Every row belongs to one group in each of 4 separate groupings. Each group adds its own fixed numbers to the row, and there is some noise. The rows also spread widely along 13 directions, which tell nothing about the answers.
Some rows, each with its group in each grouping after it:
[ 14   5   6   1 -11   4 -12   7  -7   3  10   7  -2   2   4  21   7  -7
   5   1   6   8  -3   3   0 -17 -11 -15  -1  -1  -4] => q_598 q_756 (3) M
[  4  19  -3   9  -2 -11   6  10  -4  -1   9   7   2 -20  24  24   6   9
   2   6  -8   2   5   0  -2  -1 -22 -19   8   0   8] => q_754 q_278 (3) X
[ -4  27   8 -23  26  -4  -7   2  20   3 -14  11   0   5   1  16  -9  -2
  16   2 -19   6  18  12  17  27   7   5   7 -13   5] => q_188 q_14 (2) F
[ -8 -19   5 -18   8  -6  20  -7  -1  -3  -2  -6   5   7   9 -17   9  -5
   2  -2  13 -12   8 -12  -9  13   5   0 -18   9  17] => q_598 q_278 (0) K
[ -4  16   7   8   5  20  -6  -1  -8 -14  -1 -10   5   3  12  13  -3   1
   6   2  -6   8   1  13  -1   6  -5 -15  -7   1 -11] => q_509 q_756 (1) X
[  8  -5 -14  -6 -10   1  -9 -10   5   9  -9  13  -6  14  10   0  18   5
  16  -2  11  22  -1 -11   2  14  -5 -13  -9  12 -11] => q_509 q_491 (2) K
[  3 -10   9  22  -1   3  -5 -17   4  -4  -8   1   5   3   0  -6   2  16
  21  17 -17 -12  -4  -5   5 -10  -4 -15  -5  10  -4] => q_209 q_14 (1) M
[ 16   8   3 -15  -8   7 -16  12  -4   9  -1   5  -8  11  -6  24   4   4
   0   9  17  31  -6 -18  -3  -2   6   2   0   2 -12] => q_188 q_491 (0) P
[-11  18   2   5   8  14   3   4 -21 -13  -7  -8   7   2  16   9   2  -2
   6  -2 -17  -1   8  17  -2  29  -2 -13  -5  -2  -3] => q_708 q_491 (1) F
[  5  20   1   7   1 -15  -1  13  17  34  14   7   3  -2   3   9  23   9
  12   1  13   8   9 -24  -4  -2  -6  11   2  -7   4] => q_754 q_491 (0) R
[ 10 -12  22  -3   2  -6  11  10   8  27  18 -12   2   2 -24  22   7 -20
  -6   1   8 -23  -2 -33 -23 -17   4  28   7 -18  12] => q_708 q_14 (0) R
[ 11  -4   4   7  -3  16  -6  -8  -5   1   0  -8   9   8   7  20   6 -18
  19  -8 -15  -8  -4   9   7  -9 -14 -28 -10  -8  -4] => q_209 q_491 (3) P
[-10  24  -2   8   3  -6  16  18 -21 -11  -2   2   7 -21  12  12   3  19
  -8   2 -26  11   6  -2 -14  19  -7   1  31  -8  -2] => q_754 q_14 (1) F
[-19  24  30  14  23  13   4   2   2  -8  -1 -26  15   0   2   4  -9   2
  10   6 -17 -22  16  20  -1  19   7   7 -12  -4   1] => q_754 q_14 (0) K
[  5  -8  -1  -8  -6   4   4  10 -10  -3   5  -4   0   6  10  10   5  -8
  -4  -3  22  -2  -6 -13 -17 -13   0  -8  -9   2   7] => q_188 q_278 (0) F
[ -6 -15   2   7   9 -14  -6 -11  25  17   1   5   9  15   8 -26   8 -12
  24  -4   9 -30  10   5  11  -1   6  -8 -23   1  17] => q_708 q_491 (0) K
[ -9   0  -7  20   5  10  -6  -9  25 -12   6 -11   3  -3  23 -13  13  -4
   6  -5  25  -4  -3  13  -3 -28  -7 -15 -19   5  -7] => q_209 q_491 (1) R
[  4 -12   6 -11   0  -5  -3   1   3   8  -1  -3   5  19   3   0   1 -10
   4   7  29 -10   1 -15  -8   5  11   1 -32  12  13] => q_209 q_491 (3) P
[  0   6 -19 -23  10 -11  18 -12  22  -5  -1  11  -7 -23  34  13  20  10
   3   2   7  18  11  -7   1   6 -25 -18  -3   9  20] => q_598 q_756 (3) R
[ 10   4  -5  15 -21 -15  -9  30 -31  15  18  16   9  -4  -9   2   9 -22
  -4 -22 -21   0  -2  10  -7  -2  -1   5  42 -25 -16] => q_708 q_491 (3) R
[ -3   9  -1  11  -4   6  -2   7 -16 -27   2  -3  -5 -15  20  11  -7  -9
 -15  11   5  -8  -4  25 -10  -7  -7 -14  -2   7  -1] => q_598 q_278 (1) R
[  8 -11   8  -3  -2  -9  -9  -2  20  11  12  18 -14   0  -6   1   2 -27
  -2   0   7  -9   8  12   9 -14 -10   5   4  -4  -6] => q_509 q_278 (1) X
[ -3  19   1   7   2  -2 -18   1  12  -2  -2   1  -9  -4  -2  17 -12 -10
   0  13   2   1   1  14  -1  15   4   6  -2   2 -11] => q_188 q_278 (3) K
[-10  15  23   2  18  -9   0  -3  25  -4   5   6   0 -20 -10  -9  -5  16
   2  13 -22   5  15  10  13  -1   2  18  19  -1  -4] => q_188 q_491 (3) M
[ -9  22   0 -11  19   0 -21  -3  31  -5 -10   2  -7  11   0   0  -6   0
  12   8  12  21   7  12  11  13  17   7  -5  -2 -10] => q_598 q_14 (0) K
[  2   3   5 -16  12   9  -6  -8  18   2  -6  -1  -1   7  -6  14   0 -10
   8  -5  -5   1   2  -1  -1   5   8   3   4 -10  -5] => q_188 q_756 (2) M
[  5 -11   1 -10  -2  13  -5  -4   7   1  -6 -16   2  23  -5  15   1  -4
   3   2  25  12 -16 -33 -21  -6  18   2 -14  -1  -7] => q_209 q_278 (2) K
[ 10  -3   3  -9  -4 -11  -4  11   0   6  11  10  -4  -1  -8  14   1 -27
  -7  -7   1  -5  -1   0  -7  -7   0   5  15 -14   0] => q_598 q_278 (3) M
[ -7  12  12   3   4  -2 -21   9  15   0   2   4   6  19  14 -22   1  18
  14   8  35  18   6   3   9 -12  15  -2 -23  13  -2] => q_509 q_756 (0) K
[  1 -14   4   0 -12   2  -2  -9 -11 -11  -7   0  -7  -4 -17 -10  -4  18
  -8  18  -8  22 -11 -15 -11   3  13  14  17  14 -16] => q_708 q_756 (3) R
[ -3   1   4   9  -5   9  11  -5  -7   8   6  -4  -2   0   4   5  21  -2
   7  -8   0  -5   3  -8  -8   6 -13  -1  -7   5 -10] => q_188 q_278 (2) F
[ -7   5   2  -5   1 -14  14  15  -4   1   9   3   2  -8  12 -12  13   8
  -8  -2  19   0  10  -7 -14   6   0  14   1   9   6] => q_188 q_14 (0) R
[ 13 -11   7  -7 -16  13  -4  13 -20  25   8  -7   5  35 -12  10  22 -16
  14 -17  18  12  -5 -27 -12   5   6   4  -8  -8 -14] => q_708 q_14 (0) K
[  0  -3   1 -19   4   0  11   6   8  -3  10  -1  -7  -9   6  11   9 -17
 -17  -2  22   4   4  -5 -16  -8  -6  10   1  -4   6] => q_598 q_756 (1) R
[ 13 -17 -19  -9  -6  -1  -1 -25  16  -6 -12   7 -16 -11  15   9   9  14
   4  22   9  16  -7 -16  -5  -8 -14 -18  -6  22   4] => q_509 q_491 (0) R
[  5  33   0  -8  10   5  -7   0  14  26  -2   5  -2  18  16  28  22  -1
  29   3  15  11  15 -10  11  31 -12  -7 -31   3   5] => q_598 q_14 (1) R
[-13   4  12  -1  -2  17   7   5 -35 -22  -6 -14   7   3   0 -17   0  11
  -4  -2 -13  13   6  13 -10  28  10   4   6   9 -19] => q_754 q_756 (0) K

New rows. What belongs after each?
[  2   2 -24 -31  10  -6  -3  -3  10 -18 -16   4  -5  -3  10  14 -10 -18
  -5  -4  -1  16  -1   9  -9  22   7  -3  13  -7   0] => q_209 q_14 (3) R
[ -5  21  -3  -2   9  11   1   7  -5 -10  -4   0   1  -2  20  20   3  -7
   5  -5  -5   1   9  17  -1  16 -11 -13  -3  -5  -1] => q_188 q_14 (1) F
[ 16 -26 -26 -20  -6  -4   3 -20   9  18  -8  20  -9  15   4   7  23 -24
  19 -16  -7   3   0 -10   6  18 -17 -18   2  -5  -1] => q_708 q_14 (1) X
[  6  10   8   4   9  -5 -17  -5  34  11   8  11 -16 -11 -13  21  -1 -21
   0  11  -8  -8   6  14   9 -12  -7   9  12 -13  -7] => q_598 q_491 (1) M
[ 13  -8  -1   3  -8   7  -8 -15   6  12  -4   1 -12   1  -8  24   4  -8
   5  12  -4   0  -5 -14 -10   4  -9   1  -2   4  -7] => q_509 q_756 (1) R
[ -3 -14  14 -10   4 -13   7   7  14  18  14   9  -7   4 -12 -16   9 -31
  -8  -8  19 -26  16   6  -6   4   1  32  -5  -1   5] => q_188 q_14 (1) R
[ -1   4  -5   9   4  -5 -11 -13  26   1  -3   3  -2   0  10   1   1  -4
  14   7   9 -12   1   9   4  -1  -4  -5 -17   9   4] => q_188 q_14 (3) R
[ 10   4  14  -2 -21   3   8  16 -38  -1   7   6 -10  -3   9  16  13  10
 -11  21  18   9   4 -11 -13   9 -13   1 -11  26   0] => q_598 q_14 (1) R
[-20  22   7  22   8  -8   9  10   8  -5  13   1  11 -18   9 -19  12  19
   0 -10 -11   3   8   6  -1 -16  -3   5  22 -10  -5] => q_598 q_756 (2) F
[  4  -1  -4  21  -9   9  -6 -17  15   8  11 -13 -14  -2   3  22  14 -26
   3   6  24 -19  -8   0 -14  -7 -16  -2 -29  11  -7] => q_598 q_278 (3) R
[ -1 -11  33   2  -1   5  14  -3   0   2  16  -8  -2  -3 -11  -6  12  -3
  -4   4   5 -11  11  -3  -7  -7  -9  18  -9  14  -5] => q_509 q_14 (3) M
[  3  -2  -3   8 -15 -16  -5   9   4  24  15  21   0  16   1 -28  30   2
  14 -17  23  20   5 -15   5  -5  -5   8  -2   5 -14] => q_509 q_278 (3) F
[ -1 -16 -10   3  -6 -28 -13  -1  20   2   1  20 -16  -8 -12 -30  -4 -12
 -12   6  12  -6   3  11  -7  -5  10  26  18   8  -9] => q_509 q_14 (0) R
[ 10   1  17   5 -14   0   0  11 -28   4   3   4   2  -3  -3   9   2   8
   0  13 -12  -1   1  -5  -5   0  -3  -1  10   7  -5] => q_209 q_491 (2) R
[  5   2   1   8  -4  13  -4  -2 -17   1   0 -12  11   2 -13  17  -1 -18
   6 -17 -33   2  -8   3 -13  10   0   0  24 -22 -18] => q_509 q_756 (3) R
[  1   5   8  -9   7   0  -3  -2  12   8   0   4  -7   6  -7  -4   8 -11
   6  -2  -1   4  10   7   8   8   1   9   0  -3 -11] => q_754 q_278 (0) P
[ -5  15  19   2   8  25   8   6  -8  -3   3 -27  10   4   4  31   1   0
  -1   4   1   2   0 -12 -20   8   0   1 -11  -7  -2] => q_754 q_756 (1) K
[  0 -20  -2  11  -9  -1   6  -4  10   3  11  -1  -4   0   0 -12  17 -10
  -7  -3  23 -12  -7 -13 -20 -20  -3   7  -7   5  -6] => q_754 q_278 (1) M
[  9 -17  12 -16  -5 -15  11   8 -16  18   3   9   1   4 -19   3   3  -6
   1   1 -20  -1   4 -24  -6  11   5  13  25 -13   4] => q_708 q_278 (0) K
[  3 -11   6 -16  -2   1   8 -15   1 -16  -7   6 -20 -17  -6   8  -3   8
 -11  23 -12  15   2  -2  -1   5  -9   5  10  15  -4] => q_754 q_278 (3) F
[ -7  -7  -4  26 -12   1 -15 -10  -2   9  -2  -4  -8   9  -7  -6   3 -24
   3   2   6 -29  -1  17 -11  23   6   6 -16  11 -17] => q_708 q_491 (2) K
[ -6  -1  29  -4  12 -26  24  14   6  19  17   8  20  -2   5 -20  13   9
  10  -2   0 -23  21 -16   5  -6  -3  13  -5  -2  33] => q_598 q_14 (3) R
[ -7  15   4 -12   1  -8 -10  24 -12 -15  -3  18  -5   4   9 -13  -8   1
  -9   8  12  14  13  23   3  12  10   8   5   7  -4] => q_754 q_14 (1) F
[ -4  -5  -8 -11  -2  -3  -7 -14  -8 -24 -20   6 -13  -5  -3  -9 -15  -2
 -10  20  -8   8   2  20  -1  36  11   4   0  23 -12] => q_209 q_491 (3) P
[  7  18  -4  24  -5  -1 -17  -1  17   8   5   0  -3  -4  15  26   7  11
  14  16  13   5  -9 -12  -2 -22 -10 -20  -9   1  -2] => q_598 q_278 (0) K
[ 16 -13 -16 -28   2 -20  -7   1   4   5 -19  27  -3   7 -15   7  -9  -8
   3  -1 -28  15  -4 -17  -4  20  13   5  40 -19   0] => q_509 q_14 (1) M
[ -3  -8 -12  -8   5  10  -3 -26  16 -18 -14  -1 -19  -8   3  -1   0 -11
  -2   6  -4   4   0  20   2  12  -4  -5  -5  14 -16] => q_188 q_278 (0) P
[-11  23 -20 -10  27 -10 -16 -11  22   5 -25   5   8  19   7 -11  -5  -6
  30  -8 -19   5   7  14  14  49  25  -3   0 -15  -2] => q_708 q_278 (0) R
[  8 -33  -5  12 -10 -12 -13 -23  26  38   1  12  -4  18 -44 -20  15 -12
  21  -7 -14  -2 -11 -32   2  -6  11  25  18 -12 -17] => q_708 q_491 (3) F
[ -9  -8 -14  -1   5 -14  -4  -1  15  -6  -4  10   3   6   4 -27   2 -13
   3 -17   2  -5  -1   9  -2  -7  12   0  13 -11  -6] => q_209 q_278 (2) F
[ -8  15  32 -16  18  -3  11  17  17 -13  20   2   8 -11  24 -14   6  18
  -3   4  21  15  21  12  16 -33  -6   0  -9   4  17] => q_708 q_756 (3) R
[ -3 -11  -6  -8   3  -2   7   2  -6 -20  -3   0   5  -5  24  -2  -2 -13
  -6  -8   1 -21   2  19 -11  -3   1 -20  -2   0  13] => q_708 q_756 (2) M
[  3   9  16   3  -6   3  -4  10  -6   9  11  10  -9   3   1   3  13  -1
   0   7  12  10  13   2   3   1 -11   7  -6   8  -8] => q_509 q_491 (1) F
[ -3 -11  17   6  -4 -15  18   5 -10   1   6  -2  -2 -19 -10  -7  -1  10
 -14  18  -7 -19   5 -12 -20   0   0  23  15  10   8] => q_754 q_14 (0) R
[  7   7  14 -12   8   1  -7 -16  14  17  -4   7 -11   3 -12   9   8  -9
  19  11 -16   6  17   7  20  24 -10   8  -6   5  -8] => q_209 q_491 (3) R
[ -1  26 -11  27  -4  -5 -13  13   6   9  11   9   6   0  21  -3  20  -2
  15 -14   8   9   1  10   4 -11 -10 -13   5 -10 -18] => q_209 q_278 (1) R
[  9  16  26   3  -4  -3 -11  19  11  35  24   8  -7  10 -14  12  22 -18
  12  -8  14   9  17   1  10 -11 -12  18   3 -11 -19] => q_209 q_14 (0) K
[ -5  -4  -6   6   9  -1   6  -7  27   6   9 -11   5   2   1  -2  18 -14
   7 -17  11 -12  -4 -11 -15 -14   0   2  -1 -12  -1] => q_598 q_14 (0) M
[  0   0 -10   3  -5 -26   6   6  -5  -1  -1  17  -1 -17  16  -1   0  12
  -6  13  -3  -8   5  -5  -7   8  -5  -7  13  11  12] => q_209 q_491 (2) X
[-10 -21  14   4   6  11  12 -19  -3 -16  -7  -8   2   0  -2 -23   0  -6
  -2   3 -13 -17   7  16   0  10   0   1 -11  14  -5] => q_509 q_491 (1) P
[ -4 -10 -16   7  -9 -10   1   5 -17 -14  -4   1   7  -2   5 -18   2   8
  -7  -1   1   0 -12  -8 -21   2  15  -5  14   4  -2] => q_598 q_491 (0) M
[ -3 -22  -2   0  -4 -22   9  -2  -3  -8  -3  16   3 -19 -14 -23  -7  11
 -10   5 -28   0  -2  -9  -6  -5   6  12  40  -3   3] => q_188 q_491 (3) F
[ -2   7   6  -3   8  -6  -7  -7  11  -2 -11  14  -6  -2  -2  -7  -6   6
  10  16 -14   1  11  12  13  19   4   8   5   7  -3] => q_188 q_14 (1) R
[  2   9  21  -9  -7  -1   3  23 -33 -19   1   3  -7  -8   0  14 -13  12
 -21  27   3  14   3  -5 -13   2   5   8  10  10  -2] => q_209 q_278 (1) F
[  3  -1  20 -15   5  25  -1  -7  -4  -3   0 -12  -7  11  -9  15   5 -13
   2   4   4   7   5   1  -5   9   0   5 -13   3 -15] => q_209 q_756 (1) M
[ 10 -16  11 -15  -4   4  13  -8  -4  18   2  -2  -1   8  -6   9  16  -9
   8  -2   1  -8   5 -22  -9   4  -7   5  -7   3   4] => q_209 q_756 (2) R
[ -4   2   5  -8  -1  -4  31  22 -17  -8  20 -10   8 -28   0  16  11  -5
 -31 -15  -6   4   1 -17 -34   0  -7  17  33 -13   1] => q_188 q_491 (3) M
[  6 -16  -2 -23  -1 -14 -14  -7  -9 -12 -18  27   1  12  15 -18 -16  -5
  15   8 -12  -1  12  26  20  22   4 -22  -5  12  13] => q_509 q_756 (3) K
[ -5 -25 -17  11  -4   6  -1 -30  15  -3  -9  -3  -8   0  -9 -17  11 -15
   7  -8 -10 -10  -8   4  -7   0  -3  -1   5   3 -20] => q_209 q_491 (2) F
[ 14  -1  11  -6  -5   0 -14   9 -13   5   0   4  -6  12  -7  18  -8 -23
   2   6   1 -15   4  10  -8   8   4   1  -3   0  -2] => q_509 q_14 (0) M
[-15  36  16   2  19  16  12  -5   2  -8   4 -10  -2  -8  23   6  21   7
  14  -2  -8   9  23  27  18  22 -21 -13 -20   9 -10] => q_598 q_278 (0) P
[ 12 -21 -28 -17 -10   7 -12 -10   6  -2 -10   4 -14  13   7  11   7 -27
  -3  -2  25   9 -13  -4 -14   5   4  -9 -12   3  -5] => q_708 q_491 (1) R
[ -3  -9  12   2  -6  14   2 -11 -10  -5   2 -10  -4   1   0   4   4 -12
   0   6   4 -11   5  11  -5  18  -8   0 -21  19  -6] => q_188 q_491 (3) K
[ 12   6  19 -15  -5   3  -8  11 -17  17  -8   0   5  26  -2  17  -2  14
  11  21  19   5   1 -30 -10  16  16   6 -24  13  13] => q_754 q_756 (2) R
[  9  14   1  15 -10  -6  -9   8 -11  37  -1  10  15  32   8   3  26   6
  39 -11   3  -3   5 -19   9  17  -3 -13 -20   1  -3] => q_209 q_14 (2) P
[  7 -12  19 -26  12   5  -6  -5   3   2  -7   2   9  19 -15  -5  -8 -11
  15  -2 -17   5   5   3  17   3  15   3   3 -12   5] => q_708 q_491 (3) R
[  4   4 -10   3 -19  -6 -13   7 -20  -1  -6  20  -8   8  13  -8   6  22
   2  19  19  22  -1  -7  -2  19   2  -7  -8  27  -8] => q_754 q_756 (1) X
[-20  -6  11   7  15  -6  13 -12  22  -4   3 -12   4  -9 -28 -24   1 -10
  -8 -11 -20  -9   3   1  -9   8  14  36  23 -11 -15] => q_598 q_14 (3) P
[ 12 -10  14   6 -21  -7  -3  27 -31   8  12  11  16  22  21 -15  12  12
  10   0  33  -5  -2 -15  -1 -27   1 -20 -24  15  14] => q_188 q_278 (0) P
[  2   8 -31   6  -5 -19 -18   1  13   6  -8  20  -3   1   5   0   2  -7
   9  -7  -4  11  -6   1  -2   9   3  -5  17 -10  -8] => q_754 q_278 (3) F
[ -7 -26  16   3   3  13   5 -16 -12 -19 -12 -16   4   0 -24 -10 -16  -4
  -7  12 -29 -10  -6  -1 -12   9  15  12  14  -1 -13] => q_209 q_491 (1) K
[  5 -11   7   9 -17   0   2  20 -42 -21   3   0   8  -3  -3  -1 -10   1
 -17   4 -12  -1 -12  -3 -22 -11  10  -4  27  -4 -12] => q_209 q_278 (1) M
[ -7  -2   8  -2  11   8  11 -18  16 -27 -11 -10   5  -8  28  -2  -1  27
   6  22  11   0   2   0   3 -11  -8 -21 -31  27  18] => q_754 q_14 (3) P
[ 11  -9   5  13 -21 -16 -27  11  -5   7   2  15  -7   2 -27   1 -18   4
  -6  22   0   4 -15 -13 -11 -20  17  19  23  -1  -9] => q_754 q_756 (3) F
[ -4  -8 -10  -8  13 -16   3  -4   8  -8 -12  11  15  -9  12 -12  -7   6
  12  -6 -33  -6   5   7   9   3   3 -18  26 -15  14] => q_188 q_491 (0) K
[  3 -10 -30  19  -3 -10 -23 -15  18   6 -12   4   0   2 -19  -4  -6 -19
   8 -10 -24  -7 -18   1 -14   7  17   2  31 -19 -22] => q_509 q_491 (0) M
[  7 -17  -5  -3 -14  13   2 -11   5   1   8  -6 -13   0  -6  -5  24   0
  -7  -5  22  28  -9 -18 -18 -17  -7   9   3  11 -25] => q_509 q_756 (0) R
[ 12  -2  16 -28  -1  -2   3   5 -11   2  -1   8  -4  10  -4  10   4   1
   4   9   3  18   7 -15   2  12   2   3  -2   6   0] => q_209 q_278 (3) M
[  5   7  15   5   3  -3 -13   3   3  20   3  -1  -5   8 -15  19  -4 -30
  11   3 -10 -23  12  14   1  16  -1  10   0 -10  -7] => q_209 q_14 (0) K
[ 12 -12   3  -9  -9  -6 -26   8 -11  -5  -7  18  -7  10  -7  -4 -17 -23
  -1   9  -5  -6   0  30  12  -6  13  -8   8  -1  -5] => q_708 q_491 (0) P
[-10   4 -18  14  10  -4   7 -20  32  -9  -7  -8  10 -11  20  -8  11  29
  14   2   5   9  -9 -20  -8  -8  -2  -9  -5   8   6] => q_188 q_14 (3) R
[ -8  11  -1   0   3   4  -7   6   9  -6   0   1  -8  -2  -2   1   2   3
  -9   7  12  19   1  -1  -9   3   7  15   5   1 -13] => q_754 q_491 (1) F
[ 13 -11   5  -3  -7   6 -24   1 -23   2 -13  11   4  29  -4  -2 -10 -24
  25  -5 -18 -14   3  27  14   9   5 -20  -4  -4  -5] => q_509 q_14 (0) F
[ 10   4  16   5 -14   7   0  24 -22  10  19  -6  15  13  -1  17  13  -1
   4 -13  11  18  -9 -25 -10 -22  -1  -5   5 -14  -6] => q_598 q_278 (3) K
[ -5 -15 -30   0  -6 -22  15   1   1   4  -4  11  12  -1  21 -18  20  10
   2 -10  11   5  -4 -31 -20  12   0  -9   8   1   9] => q_209 q_491 (1) K
[  1  -6  -9   3  -9 -18  20  14 -11  -6  13   9  14 -11  41 -13  23  10
   3 -10  20  -4   6  -5  -8 -18 -21 -24  -7  12  20] => q_209 q_14 (3) R
[ -5   8  14 -16  14  10   2   4   6 -19   4 -10   9  -3   7   2  -5  -2
  -2  -4   1  13   3  10   1 -13   5  -2   3  -8   3] => q_598 q_756 (3) R
[  6 -16   0 -35  21   4  -3 -12  37 -19 -14  -7  -2  -2  -6  17 -18 -11
  -1   4  -7  14  -6  -7  -2 -24  11  -4  20 -21   6] => q_209 q_14 (0) K
[ -9  15  14  26   5  -3 -20   0  13  15   5   6   6  20   5 -27   7  -3
  25   1  16 -18  11  19  16   5   8   5 -30   8  -8] => q_188 q_278 (1) R
[ 10   3  19 -19   4  -1 -10   4  13  17   2  16  -6  24   7   5  10  -6
  17  10  26   6  12  -6  20  -4  -2  -6 -32   8  10] => q_598 q_278 (1) P
[  0  40  18  29   0  -3 -27  18   9  25   6   0   7  16  -5  14  -1  12
  19  14  15  -4   1  -7   0   4  15  17 -13   1 -10] => q_188 q_14 (2) R
[  1   7 -13 -25  11  -7 -13  -4  16  -8 -15  23  -3   5  13  -7  -5  -1
  12  -4  -7  18   8  20  21  15   6 -15   9  -2  -1] => q_188 q_491 (2) X
[  8  11  -2 -21  -4  11  -7   0 -11 -12  -8  10 -12   6  15  14   5  -3
   4   6   5  24   3  14   9  11  -5 -16  -6  10  -9] => q_598 q_278 (2) R
[-15 -18  -2   1  17  -3  10 -20  20 -40 -12  -5  -2 -34  -3 -11 -25   7
 -21  14 -32 -15  -6  13 -14 -13   9   4  34  -4   3] => q_188 q_756 (1) M
[ -5  -7  -3  11   0   7  14  -8  -4 -10   0  -8  11  -2   1 -12  16  13
   5 -14 -18   8 -11 -15 -12  -8   4  -7  19  -8 -16] => q_708 q_278 (2) M
[ 11 -42   0  19 -29 -16  -9  -6 -10  -7   3  11 -11 -12 -17  -9 -13   4
 -19  29   4 -15 -22 -16 -18 -36   5   4  15  17   3] => q_708 q_491 (3) F
[  1 -14   9  11  -6 -12  -6 -18 -14  -9 -13  13  -7  -6 -10 -20 -13  16
  10  30 -32 -12   4  10  13  14   2  -6  11  21  -7] => q_209 q_278 (0) X
[  5 -10  -2   5  -3  20 -10   3  -6   7   3 -22   8  24  -5  19   2 -38
   2 -14  16 -17 -15  -4 -24   0  13   0 -17 -16  -7] => q_708 q_491 (1) R
[ -9   7   3   6   7 -17   4   9   8  -5   4  14  -2 -16   1 -14   0  -6
  -7  -1 -15 -14  14  21  -2   9  -1  12  22  -6  -3] => q_754 q_14 (1) M
[  3   9 -17 -20  -6  -2   2  12  -7  -7  -5  15  -6   5  28   2  17  -3
  -3  -9  22  19   8  10  -3  16  -7 -12  -8  12  -4] => q_754 q_14 (2) P
[ -2 -23 -14 -14  -1  -9   8  -9   4  -6  -2  13  -3  -7  20 -19  12 -19
   4 -13  -3 -14  13  24   3   3 -15 -17   1   4   8] => q_754 q_756 (0) K
